There are 4 ways to turn a row about zero (a turn may also mirror it). The second row of each pair is the first, turned, with some noise. The first 28 pairs use one turn. New pairs use 2 turns, one after the other, and a turn may come again.
Known pairs, each followed by its turns in order:
[ 0.37 -0.29  1.02  1.43 -3.65 -2.58]
[-1.89  1.03 -0.63 -0.83 -2.89  2.50] | K969

[ 0.00  0.04 -3.58  1.58 -1.85  5.50]
[ 1.42 -1.02  2.07  2.59  5.85 -1.63] | K947

[ 1.45 -2.08  1.39 -1.68  0.00  0.29]
[-0.29  2.12  0.63  2.24 -1.42 -0.08] | K947

[ 0.35  3.14 -0.91  1.54 -2.15  0.13]
[ 0.91 -2.85  1.65 -1.09  1.35  1.39] | K947

[-0.15 -1.57 -0.37 -2.60 -0.33 -2.99]
[-1.77  1.36 -1.95  0.65 -1.56  2.70] | K947

[-3.01  2.68 -1.90 -0.58  0.61 -2.59]
[-2.47 -1.54 -1.10  2.01  2.98  2.58] | K969

[-2.55  4.98 -1.35 -2.89  0.39 -0.70]
[ 0.74 -0.98 -1.79  3.62  3.00  3.22] | K969

[ 0.49 -2.52  1.12 -1.65 -1.66  1.88]
[ 3.94  0.52 -0.68 -0.15 -0.11 -0.94] | K87

[ 1.78  2.23 -3.03 -3.24  2.50 -4.65]
[-0.53  2.65 -1.56 -3.87 -0.16  5.62] | K947

[ 0.72 -3.57  2.42  0.20 -1.25 -1.66]
[ 3.19 -0.48  1.05  3.60 -0.20 -1.59] | K87

[-1.06 -0.28  0.47 -5.40  0.42 -0.08]
[ 2.42 -0.21 -4.46 -0.10  2.05 -0.10] | K969

[ 1.69  0.77  1.99 -0.52  0.98  1.54]
[-0.03  0.85 -0.31 -0.59 -0.98  2.86] | K926

[-0.50  0.58  2.07  3.60  0.27 -2.67]
[-1.79 -2.56  2.50  2.56  1.10 -0.03] | K87

[-1.40 -0.88 -1.35  1.13  1.75  1.75]
[-0.88 -1.22 -0.71  2.39 -1.79 -0.25] | K926

[-2.53 -3.11  3.83  0.32 -1.03  2.49]
[-2.35  3.50  3.26  3.32 -0.97  1.16] | K926

[-3.29  1.06  1.72 -1.77 -0.95  3.78]
[ 2.05 -0.49  0.43 -4.39  2.29 -1.74] | K87

[ 0.82 -1.55  1.99 -0.05 -1.20 -1.51]
[-0.94  0.07  2.68 -1.47  0.95  1.01] | K926

[0.31 0.31 2.19 1.16 0.91 3.67]
[ 2.78  0.25  1.72  0.66  0.10 -3.08] | K947

[-2.38  3.49 -1.70 -0.45  0.30  0.85]
[ 0.77 -2.27  0.14  2.62  2.22  2.11] | K969

[-4.92 -0.06  2.79  0.06  6.40 -2.70]
[-7.89  1.07 -2.49 -0.52 -2.85 -2.56] | K926

[ 2.53 -2.56  3.23  2.23 -4.03  1.11]
[0.30 1.00 4.45 1.17 2.72 4.01] | K926

[-1.73 -0.55 -2.12 -0.11 -1.65  1.21]
[-0.47 -1.39 -0.70  1.73  2.26  0.34] | K947

[-2.83 -3.59 -1.52  2.33 -4.91  2.12]
[ 1.96  0.41  3.87  5.72  2.22 -1.48] | K926

[1.47 0.98 1.11 0.47 1.21 1.20]
[ 1.34  1.30  1.71  0.58  0.57 -0.52] | K969

[ 2.22 -1.41 -1.92  1.35 -1.06 -3.05]
[-0.91  2.30  0.67  3.69 -1.59  1.57] | K87

[-2.76  1.59 -1.38  0.75 -2.82 -3.25]
[-2.49  2.87  3.41  0.60  1.33 -1.55] | K87

[-1.67 -0.12 -3.74 -4.27  4.00  3.87]
[ 3.28 -4.25 -1.14  1.60  4.38 -3.74] | K969

[-1.79  4.38 -1.76 -1.34 -0.81  3.37]
[-1.30  1.59  0.10 -5.89  1.40  1.22] | K87

New pairs, each followed by its turns in order:
[ 0.29  4.21 -3.42  0.61  2.31 -1.63]
[-0.46 -1.32 -0.81 -3.08  0.00 -5.30] | K969 K947

[ 4.34  3.00 -1.15  1.05 -0.03  0.31]
[ 3.43  0.73 -0.18 -3.19  2.83  0.44] | K87 K87

[ 2.68  0.91  1.28 -2.20 -1.46  1.19]
[ 2.59 -1.57 -0.95 -1.07  2.55  1.79] | K969 K926

[ 2.64 -1.43 -1.79 -2.09  0.07 -4.90]
[ 0.66 -0.78 -3.19  1.39  2.46 -4.93] | K969 K926

[-2.59  2.73 -0.89  3.15 -0.47  3.73]
[-1.94  0.51 -1.91 -0.26 -5.56 -0.01] | K87 K926

[ 1.11 -0.74  1.53  2.79 -1.34  1.67]
[ 0.79 -2.70 -1.15 -0.94  1.94  1.44] | K926 K87

[3.37 0.85 1.96 0.68 1.32 2.97]
[ 3.94 -2.67  1.30  0.67 -1.63 -1.21] | K926 K969

[ 0.22  0.69 -3.60 -2.11 -1.39 -0.99]
[ 2.31 -2.29  2.64 -0.37  1.36 -1.56] | K947 K969

[ 0.74 -5.18 -2.47  2.90 -2.48  1.24]
[-3.56 -1.03  2.02 -2.98  3.71  2.73] | K947 K969

[-3.13 -0.06  1.58  0.67  0.87 -3.02]
[ 2.88 -0.47  2.31  0.80 -0.21 -2.96] | K947 K926

[-0.59 -1.48  0.60  1.54  6.31  0.36]
[-4.69  0.87 -1.43 -3.74 -2.40 -0.89] | K969 K926

[ 2.46 -2.95  3.80 -1.60 -4.21 -2.17]
[ 5.20  1.48  0.10  0.71 -4.56 -1.17] | K926 K947

[ 0.28 -1.97 -0.82 -4.20  2.00 -0.37]
[ 3.24 -1.41  0.12 -1.37  2.66 -2.59] | K87 K926

[ 3.26  1.08 -1.40 -1.41 -0.42 -0.79]
[ 3.76  0.13  1.05  0.95 -0.79 -1.30] | K947 K947

[ 1.46 -0.25 -0.53  0.90 -1.06 -4.98]
[ 0.13 -1.69 -2.78  0.74 -2.16 -3.74] | K926 K87

[2.66 1.45 2.65 2.40 0.79 1.62]
[ 0.79 -2.60  3.68 -1.60 -1.32  1.57] | K969 K87

[-0.88 -2.23 -1.50  3.88 -0.36 -0.20]
[ 0.46 -0.60 -2.65 -3.62  0.06  1.94] | K969 K969

[-1.49 -1.77 -1.63 -3.17 -4.86 -2.94]
[-0.78 -3.73  2.66  1.54 -5.35 -1.36] | K926 K87

[ 1.94  0.17  2.89 -5.13 -1.69  2.06]
[-0.53  1.67 -0.12  5.38 -2.33 -2.36] | K969 K969

[ 0.15 -0.54 -2.35  1.01  1.49 -0.81]
[ 0.04 -1.59 -1.39 -0.85  2.22 -0.86] | K87 K947

[ 2.12 -1.58  0.03 -2.12  0.29  1.65]
[ 0.46  2.19 -0.36  0.06 -1.32  2.63] | K87 K87

[-1.16 -3.56  2.40 -1.18 -3.03 -2.23]
[ 1.18 -0.38 -1.59  3.20  2.77  3.94] | K969 K947

[-4.52 -2.55 -2.37  0.71 -1.94 -1.16]
[-2.95 -2.47  2.62  3.89 -0.04 -1.05] | K926 K87

[ 0.62  2.86 -0.43 -0.48  1.39 -1.01]
[-0.79  2.30 -1.75 -0.21 -0.84 -0.66] | K926 K87

[4.68 3.21 0.08 0.47 0.47 0.07]
[ 2.46  2.91  2.05  3.62 -1.03  1.38] | K87 K926

[ 0.57 -4.92 -0.56  0.43  0.68  1.47]
[ 3.42 -1.58  2.07  1.87  2.21 -0.33] | K926 K87

[-0.04  1.91  2.11  0.92  0.67  1.61]
[ 1.59  0.36 -1.96  1.69 -0.75 -0.27] | K926 K926

[-1.60 -1.81 -3.14  1.65 -1.71 -5.18]
[-0.51  2.89 -0.41 -0.80  4.80 -3.85] | K969 K87

[-1.04  1.77  0.83  3.18  0.91  1.18]
[ 0.47  0.20 -0.32  1.79 -2.74 -1.82] | K947 K87

[-0.11  1.68 -3.89  3.26 -1.45  1.03]
[-2.85  0.16  2.48  0.19 -0.03 -4.19] | K926 K969

[-6.77 -1.45 -4.23 -4.57 -0.71  0.77]
[-5.03  5.69 -2.90  1.97  4.39 -1.55] | K969 K947

[ 2.63  2.56 -2.43  0.77 -3.66 -3.29]
[ 0.98  0.97 -1.37  4.91  4.24 -0.96] | K969 K926

[ 0.11  4.88 -1.44 -0.68 -0.80  0.09]
[ 0.42  4.59 -0.17  0.11 -1.99 -1.06] | K87 K926

[-1.77 -0.15  1.07 -3.20 -2.51 -8.70]
[ 3.20 -2.19 -4.37  0.42  7.82  1.15] | K969 K947

[ 2.19  3.01  2.17 -0.41  0.13  2.84]
[ 1.12  3.74  2.38  1.58 -1.76  0.21] | K969 K969

[-1.38  4.36 -0.53 -0.34 -0.34  0.53]
[ 1.15 -0.67  0.06 -2.43 -0.62 -3.64] | K87 K87

[ 2.90  0.56  3.54 -0.33  0.88  0.38]
[ 1.18  2.74 -0.69  0.33 -2.47  2.71] | K947 K969

